The groups are shells around one centre, one inside the other: the same stretched ball of 3 dimensions in 9 sizes.
Known rows, each followed by its group:
[31,-2,17,4,-26,-1,-4,39,-10,28,44,-41,23,27,-29,23,-20,33,4,0,19] -> k_443
[73,27,29,-9,-7,33,-19,-39,18,-5,28,4,4,-4,-11,-8,-36,20,1,63,22] -> k_135
[28,3,12,-6,-6,16,-4,21,10,19,45,-31,25,27,-18,14,-20,29,-5,20,37] -> k_67
[45,14,12,-23,6,34,-11,-19,28,8,37,-12,20,10,-6,-10,-20,24,-9,56,40] -> k_67
[60,16,31,10,-25,11,-13,1,-5,7,35,-15,7,11,-26,17,-37,25,8,25,13] -> k_135
[37,7,10,-20,1,26,-8,-1,21,15,40,-23,24,16,-10,-4,-16,27,-8,42,38] -> k_757
[66,24,26,-10,-5,32,-17,-32,18,-2,31,0,7,1,-11,-6,-33,21,-1,59,26] -> k_504
[48,17,20,-7,0,29,-10,-12,19,4,38,-11,14,15,-13,5,-30,23,-5,44,37] -> k_757
[41,2,19,-1,-26,2,-8,25,-7,24,40,-34,20,18,-26,13,-20,32,5,12,14] -> k_672
[25,-2,15,4,-19,2,-2,42,-5,26,48,-41,25,33,-27,27,-21,32,1,-1,28] -> k_672
[29,-1,13,-5,-16,7,-4,30,1,26,45,-37,25,26,-23,15,-17,32,-1,12,27] -> k_606
[48,5,18,-10,-22,9,-11,9,0,21,36,-28,19,10,-21,1,-18,30,4,27,13] -> k_443
[52,9,16,-20,-13,20,-13,-9,12,16,33,-20,19,3,-13,-11,-16,28,0,45,19] -> k_443
[22,-3,16,9,-20,0,-1,47,-8,26,49,-42,25,37,-30,33,-23,32,1,-7,29] -> k_135
[50,17,15,-22,8,38,-12,-27,31,3,36,-7,17,8,-5,-11,-24,22,-9,62,41] -> k_757
[65,15,32,7,-31,7,-15,0,-10,10,31,-16,6,5,-27,11,-34,27,11,26,3] -> k_124
[59,23,21,-16,5,38,-15,-34,28,-3,33,0,11,4,-6,-9,-30,20,-6,64,37] -> k_606
[71,21,28,-9,-18,22,-18,-26,8,4,28,-5,7,-4,-16,-7,-30,24,5,52,12] -> k_504
[62,22,21,-18,1,36,-16,-34,25,0,31,-2,11,0,-7,-12,-28,22,-4,64,31] -> k_81
[37,5,20,5,-17,9,-6,24,-2,18,44,-30,19,26,-25,23,-27,29,2,11,27] -> k_81
[21,0,6,-15,1,20,-2,21,17,22,47,-34,30,29,-14,9,-14,29,-10,24,45] -> k_124
[35,9,9,-22,7,31,-8,-6,27,12,41,-19,24,17,-7,-5,-17,26,-11,47,44] -> k_606
[28,1,13,-5,-10,12,-4,25,6,22,45,-34,25,27,-21,16,-19,30,-3,16,33] -> k_67
[60,21,23,-12,-3,32,-15,-27,20,0,33,-4,10,4,-10,-5,-31,22,-2,57,30] -> k_81
[65,19,20,-24,-5,31,-18,-34,22,5,28,-5,12,-6,-7,-20,-22,24,-2,66,22] -> k_504
[72,20,29,-8,-21,20,-19,-25,5,4,27,-6,6,-5,-17,-7,-31,24,7,51,8] -> k_672
[39,15,15,-9,8,33,-8,-8,25,4,42,-13,18,21,-10,7,-28,23,-9,44,48] -> k_124

New rows, each followed by its group:
[48,15,14,-21,6,35,-12,-22,28,6,36,-10,18,9,-6,-10,-22,23,-8,58,39] -> k_81
[35,1,22,14,-31,-5,-5,42,-16,25,44,-39,19,29,-33,32,-27,32,8,-6,15] -> k_135
[42,12,11,-22,7,34,-10,-15,28,9,39,-14,21,13,-6,-8,-19,24,-10,53,42] -> k_757
[71,19,31,-1,-26,14,-18,-15,-2,6,28,-9,5,-2,-22,1,-33,25,9,40,4] -> k_135
[50,11,14,-22,-5,26,-13,-14,18,13,35,-16,19,5,-10,-11,-18,26,-4,50,27] -> k_67
[42,10,11,-22,2,29,-10,-10,23,13,38,-18,22,12,-9,-8,-17,26,-7,49,36] -> k_67
[68,19,26,-11,-17,22,-18,-24,8,6,28,-7,8,-4,-15,-9,-28,24,4,52,12] -> k_757
[25,0,8,-12,-4,17,-3,21,13,22,46,-33,28,27,-16,10,-15,30,-7,22,39] -> k_672
[36,12,12,-16,10,34,-7,-8,28,7,42,-15,22,20,-8,2,-23,24,-11,46,49] -> k_443
[49,18,17,-16,6,35,-12,-21,27,2,37,-7,16,11,-8,-4,-27,22,-8,55,41] -> k_757
[26,4,8,-15,3,23,-4,12,19,18,46,-28,27,26,-13,6,-16,28,-9,30,45] -> k_672
[31,-3,15,0,-25,-1,-5,38,-9,29,44,-42,24,26,-28,19,-17,33,4,2,18] -> k_124
[65,14,26,-8,-24,14,-17,-11,1,11,29,-15,10,-1,-20,-4,-26,27,7,41,7] -> k_672
[53,13,28,9,-23,9,-11,10,-5,11,37,-20,11,16,-26,20,-34,26,7,19,16] -> k_606
[64,15,22,-16,-15,22,-17,-21,11,9,29,-11,12,-3,-14,-12,-23,26,3,52,14] -> k_504
[26,-1,17,8,-19,3,-2,41,-6,24,48,-39,23,34,-28,31,-24,31,1,-2,29] -> k_672
[56,21,16,-25,10,42,-15,-37,34,-1,33,-1,15,2,-2,-17,-24,21,-9,71,40] -> k_606
[72,26,21,-27,3,42,-20,-53,31,-4,26,6,9,-10,-2,-26,-26,20,-5,81,28] -> k_443
[41,3,20,2,-26,3,-8,25,-8,23,40,-33,19,19,-27,16,-22,31,6,11,14] -> k_504
[46,18,11,-27,16,44,-12,-31,38,1,37,-5,19,9,-1,-14,-22,21,-13,68,49] -> k_124
[41,4,20,0,-24,5,-8,22,-6,22,40,-32,19,19,-25,15,-22,30,4,14,17] -> k_67
[65,20,18,-28,-1,36,-19,-41,27,3,28,-2,13,-8,-4,-25,-21,23,-4,73,25] -> k_672
[23,-2,7,-12,-5,14,-3,26,11,25,47,-37,29,28,-17,10,-13,31,-6,19,38] -> k_135
[56,17,15,-27,2,35,-15,-30,28,6,32,-7,16,0,-5,-19,-20,24,-6,65,32] -> k_757
[48,9,14,-22,-8,23,-12,-9,16,15,35,-20,20,6,-11,-11,-16,28,-3,47,25] -> k_606
[62,25,23,-13,3,38,-16,-36,26,-4,32,2,9,3,-7,-7,-33,20,-5,64,35] -> k_443
[56,11,30,11,-32,3,-12,14,-13,14,35,-23,10,13,-30,20,-33,28,11,14,6] -> k_135
[56,13,18,-19,-10,23,-15,-16,14,12,32,-14,16,2,-12,-12,-20,26,-1,50,20] -> k_67
[26,-1,13,-2,-14,8,-3,33,1,24,46,-37,26,30,-23,20,-19,31,-2,9,31] -> k_504
[24,1,11,-4,-6,14,-2,28,9,21,48,-35,26,32,-20,19,-19,29,-5,14,40] -> k_606
[59,12,21,-14,-18,18,-15,-12,7,13,31,-16,14,1,-16,-8,-21,27,3,44,13] -> k_504
[33,1,22,13,-28,-2,-4,41,-14,24,45,-38,19,30,-32,32,-27,31,6,-5,19] -> k_443
[27,4,10,-11,2,22,-4,14,18,17,46,-28,26,27,-14,10,-19,27,-9,28,44] -> k_606
[34,-1,16,-1,-23,2,-6,31,-6,26,42,-38,23,23,-26,17,-18,32,3,8,19] -> k_672
[61,22,19,-22,5,39,-16,-38,30,-1,31,0,12,-1,-4,-16,-27,21,-6,69,34] -> k_757
[34,1,17,2,-21,5,-5,30,-5,23,44,-35,21,25,-26,20,-22,31,2,8,23] -> k_67
[63,25,25,-8,0,35,-15,-32,22,-5,33,1,8,4,-10,-2,-36,20,-3,59,33] -> k_124
[52,11,26,5,-25,8,-11,11,-6,14,37,-23,12,14,-26,16,-30,28,7,20,13] -> k_67
[22,-5,15,8,-22,-2,-1,50,-10,29,49,-45,26,36,-30,31,-20,33,2,-8,26] -> k_124
[48,5,19,-9,-24,7,-11,11,-2,22,36,-29,18,10,-22,2,-18,31,5,25,11] -> k_135
